The rows of a group lie close to one hidden flat surface of 5 dimensions, which passes through zero. Surfaces can cross.
Known rows, each followed by its group:
[ 0.46  2.27  0.77 -0.96 -1.68 -1.93 -2.03 -2.88  2.06  1.31] => Q_254
[2.50 0.96 1.14 2.72 0.33 1.07 2.25 1.09 0.83 2.40] => Q_276
[-4.14 -1.10  1.93 -1.60  1.49  3.06 -4.22 -1.39 -1.03 -1.78] => Q_126
[-1.10  3.58 -4.62 -0.97  2.48 -4.26 -1.19 -1.77  0.04  1.68] => Q_276
[ 1.40 -1.46 -0.17 -0.23  0.50  0.13 -2.50 -0.21 -1.33 -1.03] => Q_579
[-1.41  0.07  2.27 -1.40 -1.93 -1.09 -0.45 -1.12  1.90 -0.77] => Q_579
[ 2.90 -1.77 -0.08  1.19  0.35  0.77 -1.26  0.44 -1.37 -1.43] => Q_579
[-0.19  2.08  2.89  0.56  3.55  0.56 -1.11  3.65  4.44  2.47] => Q_126
[ 0.33 -1.34 -0.06 -1.04  0.87  1.50  1.31  1.83  1.37 -2.50] => Q_276
[-1.64  0.91 -0.55  0.35  1.06  0.28 -0.44 -0.85 -0.04 -0.22] => Q_254
[ 3.14 -0.40 -0.07  2.97  1.02  0.51  2.91  1.52  0.60 -0.95] => Q_183
[-1.89 -0.27  1.65 -1.66 -0.60 -0.31 -2.36 -1.39  0.88 -0.98] => Q_579
[-1.84  1.08 -1.52 -0.65  0.98 -0.25 -1.41 -0.04 -0.68  1.35] => Q_183
[ 2.11  1.24 -1.33  2.69  1.43  1.81  3.17  2.49 -1.18  3.29] => Q_126
[-0.13  0.42  1.47  1.35  1.62  0.47 -0.01 -2.38  2.51 -2.56] => Q_254
[ 0.74 -0.69  3.09 -0.16 -1.12  0.18 -2.11  0.32  1.50  0.36] => Q_579
[-1.41  1.16  1.49 -0.61 -1.05  0.38 -1.09  1.34  0.10  2.98] => Q_183
[-2.54 -0.98  2.24 -1.69  0.92  0.99 -4.87 -1.08  0.17 -1.40] => Q_579
[-1.16  0.67  2.08  0.92  0.61  0.63  0.65 -0.62  1.82 -0.44] => Q_254
[-1.66 -0.85  2.34  0.81  0.58  1.34 -2.26  0.65 -2.04  1.35] => Q_276
[ 1.34 -2.33  2.89  0.57 -2.27  1.94  1.10  0.46  0.36 -1.37] => Q_276
[-1.39  1.43 -3.52 -1.02  1.46  0.01 -1.39 -1.60 -1.89  0.88] => Q_183
[ 1.65  0.68 -0.56 -0.61 -1.83 -3.15  0.89 -1.07  1.27  0.11] => Q_126
[ 4.06 -0.61  0.01  1.73 -0.30 -2.59  3.99  2.98  2.65 -1.23] => Q_126
[ 2.73 -0.92 -0.92  2.06  2.02 -0.73  2.46  0.88  0.25 -2.51] => Q_183
[-2.21 -0.27  2.50  1.33 -0.12  1.71  2.04  1.50  0.01  0.96] => Q_254
[ 1.33  1.35  1.00 -1.59 -3.66 -2.02 -1.33 -2.06  1.89  1.22] => Q_254
[ 0.30 -0.50  2.20 -1.11 -2.57  2.20 -0.12 -1.55  0.61 -0.55] => Q_183
[-2.07  0.42 -1.85 -0.28  2.29 -0.01 -1.83  0.54 -1.55  1.05] => Q_276
[ 0.52  0.39  1.81  0.32 -1.46  0.33 -0.11 -0.62  0.47  1.00] => Q_126

New rows. What belongs after each?
[-1.26 -0.06 -3.14 -2.97  0.34 -0.81 -0.25 -0.62  0.44 -1.90] => Q_276
[ 0.73 -1.43  2.94  1.50 -1.78 -0.56  0.21  0.04  0.26 -0.58] => Q_276
[ 0.77  0.67  1.74  0.84  1.03  1.75 -1.07  1.55  0.68  2.19] => Q_579
[ 1.86  2.44 -2.31  0.76  2.27 -3.48  1.75 -0.68  2.59  0.31] => Q_276
[ 1.30  0.46 -0.07  0.90  2.00  1.34  2.00  1.80  1.37  0.24] => Q_276
[ 1.13  0.51 -0.44  1.74  1.92  1.32  0.53  1.95 -0.99  2.06] => Q_579
[-2.13 -2.03  1.20 -1.49 -0.33  0.17 -2.80 -0.05 -1.75 -1.79] => Q_276
[-2.35 -1.10  1.23 -1.05 -3.80  1.98 -1.89 -1.88 -3.47  1.27] => Q_276
[ 1.32 -1.07 -0.11  0.38  0.22 -0.09 -1.73  0.19 -0.96 -0.86] => Q_579
[ 0.06  1.31  0.90 -0.95 -1.29 -1.94 -1.26 -1.40  1.61  0.71] => Q_126
[-0.47 -1.73  0.99 -0.45  2.07 -5.96 -2.73  0.41  1.98 -4.42] => Q_276
[ 0.89 -2.48  2.40  1.49 -0.49  1.29  3.58  1.68  0.80 -2.13] => Q_254
[ 3.28 -1.85  3.01  1.58 -1.24  0.38  0.12  1.18  0.73 -0.79] => Q_579
[ 3.64  2.55  0.46  2.51 -1.63 -0.30  3.21 -1.84  0.93  3.20] => Q_276
[ 1.32  1.17  0.08  0.25 -2.35 -1.71  3.01  0.41  1.57  1.65] => Q_579
[ 3.57 -0.11  0.31  3.34  3.91  3.78 -1.43  3.44 -1.85  3.60] => Q_579
[-3.10 -2.01  0.56 -1.62  0.63  1.96 -2.25  1.22 -1.84 -1.56] => Q_276
[ 2.15 -0.88 -0.06 -0.91 -3.62 -0.99  0.30  1.48 -1.10  1.68] => Q_254
[-2.07  2.06  1.69 -1.55  2.04 -0.59 -3.33  0.42  2.55  1.79] => Q_126
[-1.74 -0.63 -0.07 -1.04  0.87  0.11 -1.55 -0.37 -0.20 -1.60] => Q_126
[ 1.38  1.10  1.52 -0.47 -2.15 -2.17  0.78  0.21  1.59  1.93] => Q_579
[ 2.83  0.05  2.14  0.17 -1.58 -1.60 -2.49  0.28  0.27  1.92] => Q_579
[-0.98  0.37 -1.55 -1.23 -0.54  1.10  0.22 -0.25 -0.69 -0.31] => Q_276
[ 2.44  0.54  1.14  2.89  0.70 -1.15  1.62  0.78  2.03  0.59] => Q_276
[-1.66 -0.65 -0.89 -2.85 -1.25 -2.70 -3.35 -2.70 -0.47 -1.69] => Q_579
[ 0.53  1.64 -1.04  0.89 -0.70 -1.35  0.01 -1.75 -0.21  2.61] => Q_276
[-3.85  2.00 -0.23 -0.38  3.72  2.73 -1.67  1.20 -0.36  3.02] => Q_579
[ 0.72 -0.37  1.71 -0.17 -0.90 -0.53 -1.13  0.25  0.83  0.34] => Q_579
[ 2.65 -0.17 -4.04  2.41  3.63 -3.30  2.24 -0.13 -0.33 -2.12] => Q_183
[-2.69  1.38 -3.60 -1.77  2.91  2.37 -1.24  0.96 -1.92  1.87] => Q_276
[-1.43 -1.12  3.31 -0.45 -0.10  0.71 -1.35  1.59  0.81 -0.50] => Q_183
[ 2.09 -0.43 -2.20  1.69  2.16  0.69 -1.05  1.07 -2.71  0.41] => Q_579
[-2.48 -1.29  0.00  1.46  3.13  4.61  2.16  0.95 -1.04 -2.83] => Q_579
[-2.98 -1.03  0.22 -0.16  1.67 -0.57  0.12 -2.73  0.64 -4.67] => Q_254
[-1.02 -2.40  2.79 -1.75  0.55 -2.11 -2.03  0.94  3.24 -4.90] => Q_126
